The rows of a group lie close to one hidden flat surface of 10 dimensions, which passes through zero. Surfaces can cross.
(in the rows, 128 means zero)
Known rows, each followed by its group:
[165 143 149  95 131 108 110 123 169  86 103 126 134 121  88 167]	vuta
[121 143 138 203 145 135 176 169 119 157 163  81 141 115 133 118]	gogel
[161 121 128 114 105 144  86 106 192 125 104 187 132 118 116  91]	nat
[140 133 141 138 177 135 171 183 121 203 151  84 138 103 156 144]	nat
[137 104 119 128  92 146 152 147 121 118 111 158 113  94 127  77]	vuta
[103 118 143 144  74  82 134 177 142 100 114 191 105 116 144  72]	nat
[153 132 130 105 127  87 163  93 193 164 129  87 153 150 113 165]	fudu
[155  90 156  74 103 167 134 154 168 195 110 130 129  92 133 189]	gogel
[ 97 114 142 140 175 149  81  92 117 134 144 102 154 113 131 111]	nat
[ 57 121 137 174 148 102 151 139 100 118 136  79  82 168  72 120]	gogel
[ 84 122 107 129 101  85 146  64 157 143 135 142 123 192 110 104]	fudu
[114 173 118 147 130 104  91 103  99 188 152 126 144 158 159 115]	nat
[171 165 143  97 150  72 167 130 204 123 123 117 129 117  96  74]	fudu
[ 99 152 118 153 110 104 167 126 153  39 105 141 130 164  98 160]	gogel
[ 80 121  87 127 106 104 172 113 130 128 104 104 110 140 122 106]	fudu
[122 132 143 153  97 103 132 128 140 106 127 154 113 136  97  84]	fudu
[159 141 122 172 124 140 184 195 115 138 137 114  84  99  98  72]	fudu
[119 133 116 176 123 130 137 124  77 151 163 107 163 126 169 115]	gogel
[105 139 105 137 120 149 133  95 107  80 156 154 119 196 116 166]	vuta
[ 83 160 130 122 169  69 116 149  76 118 140 119 137 116 174  86]	nat
[131 158 178 131 139 113 121 180 147  48 117 156 126  96  94  98]	fudu
[173 135 170 160  88 122 150 170 171 126 143 164 134 117 119 123]	gogel
[182 121 120  83 164 125 119 116  77 150 142 111 104 153 116 150]	gogel
[151 162 151 149 156 134 129 130 177 174 170 116 132 114 122  70]	nat
[ 71 103 179 171  90 110 152 153 120  91 132  97 133 114  83 141]	nat
[102 154 139 120 140 113  80  77 130 140 160 154 172 171 155 140]	gogel
[113 177 163 162 114 161  91 113 166 187 159 102 163 129 111 104]	vuta
[ 99 112 157 145  75  97  92 120 153 110  95 132 132 118 102 129]	vuta
[115 106 118 122 142 146 122 153  85 111 111 108 116  65 154  70]	fudu
[132 154 114 159 130 127 148 121  88 114 155  96 191 109 168 130]	gogel
[162 161 115 100  90 123 124 128 155  51 109 171 101 133 111 137]	vuta
[103 166  61 150 184 148 176 116  85 143 132  46 103 141  99 107]	fudu
[113  91 108 111 158  52  97 131 121 128  96 172 104 118 189 115]	vuta
[129 112 158 144  65  75 127 115 186 155 110 102 156 117 118 162]	fudu
[100  95  67 152  80 163 175 123 129 146 134 144  78 131 159  98]	nat
[157 161 170 133 117  72 139 136 124 115 172 168 163 166 140 131]	gogel
[ 92 160 108  88 173  98 154 136 142  71 101  76 126 108 128 144]	vuta
[188 111 120 111 130 124 142 142 120 113 120 155  77 151  97 131]	gogel
[114 100 112 164  98 120 130 143  75  87 135 133  80 144 134 139]	vuta
[144 131 132 105 161 136 148 168 129 135 130 119 141 116 159 186]	fudu
[131 119 100 107 147 145 177 152 169 120 120 123 101  84 139  73]	nat
[173 143 128 104 137 117 116 123 104  94 120  90 114  79 106  89]	nat
[146 174 105 147 136 129  86 105 131 121 170 140 105 181 145 178]	vuta
[148 121 109 102  69 183 138 112 152 127  83 152 140 115 104 124]	vuta

New rows. What belongs after each?
[ 86 147 121 138 139  87 116  77  62  99 162 107 160 174 137 135]	gogel
[ 96  95 146 139 132 117 154 114  95  86 142 162 141 172  98 126]	vuta
[129 144 116 183  90 126  77  95 141 168 142 188 135 171 149 119]	fudu
[150 113 128 116 182 154 112 121 126 114 137 131 130 107 140 127]	nat
[ 70 124  64 129 149 113 128 111  93 117 112 142  92 142 167  78]	gogel
[100 125 149 136 130  83  84 143 149 151 105 106 135  71 148  75]	vuta
[101 147 129 188 150 175  90 122  64 152 169 125 124 166 126 118]	fudu
[124 111 123 163  89 168 152 155  99 174 151 115 110 124 136 118]	vuta
[ 88  99 156 130  93 111 113 103 142  90  95 119 151 147  82 179]	vuta
[178 108 157 114 121 138  85 129 135 162 148 188 134 119 168 120]	fudu
[134 126 134 119 124 157  82 106 120 106 122 166 148 146 146 185]	fudu
[138 131 106 136 156 119 141 150 119 159 107  38 136  48 151 105]	fudu
[ 74 136 148 140 143  75  59 112 157 159 111 105 150  93 156  87]	vuta
[144  46 135 141 125 133 110 115  83 173  82  72 134  96 115 168]	vuta
[130  69 153 144 136 155 163 110  86 140 150 158 148 172  99 135]	vuta
[103 122 116 117 144 113 106  98 116  93 100  72 129 124 118 191]	vuta
[163  81 150  99 173 102 158 125 127 132 126 155 146 165 111 181]	vuta
[167 164  94 216 130 147 124 101 118  96 155 133 142 168 114 125]	gogel
[142 152  95 114 179 116 125  94  83  96 134  88 138 126 131 110]	gogel
[100 115 125 117 171  82 137 130 107  57 115 107 116 120 121 136]	vuta
[151  77 108 142  98 138 160 142  71  86  90  93  73 101  77 125]	gogel
[132 138  77  92 125 141 106  78 154 101 104 167 124 143 141 112]	nat
[ 87 130 116 102 143 133 146 157 112  79 129 181 102 141 145 100]	fudu
[157 114 118 117 126 150 177 145 127 139 149 221 121 167 148 103]	vuta
[ 72 134 148 116 105 117 120 141 175 125 111 132 162  78 161  98]	gogel
[106 133  91 142 137 164 111  84  87 187 139  85 137 158 141 165]	nat
[166 124 116 142  89 146 118 134 131 208 109 124 130 102 135 106]	nat
[127  61 125  92 105 184 118 141  76 119 134 197 115 145 169 185]	fudu
[121 149 119 148 127 114 144 160 159 139 140 170 122 126 156  84]	gogel
[110  89  97 158 117 128 111 112  68 146 147 170  99 185 177 158]	vuta
[119 143 147  92 155  75 191 190 123 122 138 107 127  97 147 108]	gogel
[152 140 113 113 106 144 195 164 128  69 143 170  99 161 112 155]	vuta
[118 145  75 105 143  91 150 159  46 117 118 112 110 111 194  99]	nat
[151 146  70 107 141 182 168 123 125 178 141 130 128 170 165 196]	vuta
[118 133  78 120  99 142 152 110 159 114 107 111  89  92 119  52]	nat
[147 140 127 141 168 170 166 148 153 134 127  46 149  80 103 163]	gogel
[105 147 126  99 213 135 179 128 118 134 152  94 159 122 127  90]	vuta
[ 96  92 176 176 104 106  93  90 111 127 142 147 146 177  99 154]	vuta
[115 113 117 112 167 133 151 158 157 155 117 134  65 148 106 133]	gogel
[168 102 170 158 125 129 133 141 131 196 158 163 132 157 124 156]	vuta
[161 173 168 107 157  93 101 129 171 110 131 135 152 127 105 113]	nat
[169 121 169 145 118 165 126 129 170 179 132  92 155 127  74 168]	nat
[ 79 149 108 107 148 138 131  78 125  67 131 158 158 178 116 118]	vuta
[ 95 108  70 119 139 155  88  83 103 140 102 137  95 151 151 117]	gogel
[117 151 167 126 119  69 141 179 139 132 100 133 149 105 128 130]	nat
[119 129 184 153 100  84 135 155  99  70 140 103 124 127  80 136]	nat
[ 88 114 138 148 110 155  98 141 221 152  97 180  90 122 110  92]	gogel
[107  74 104 100 105 119 175 111 120 132 100  71 122  98 115 133]	fudu
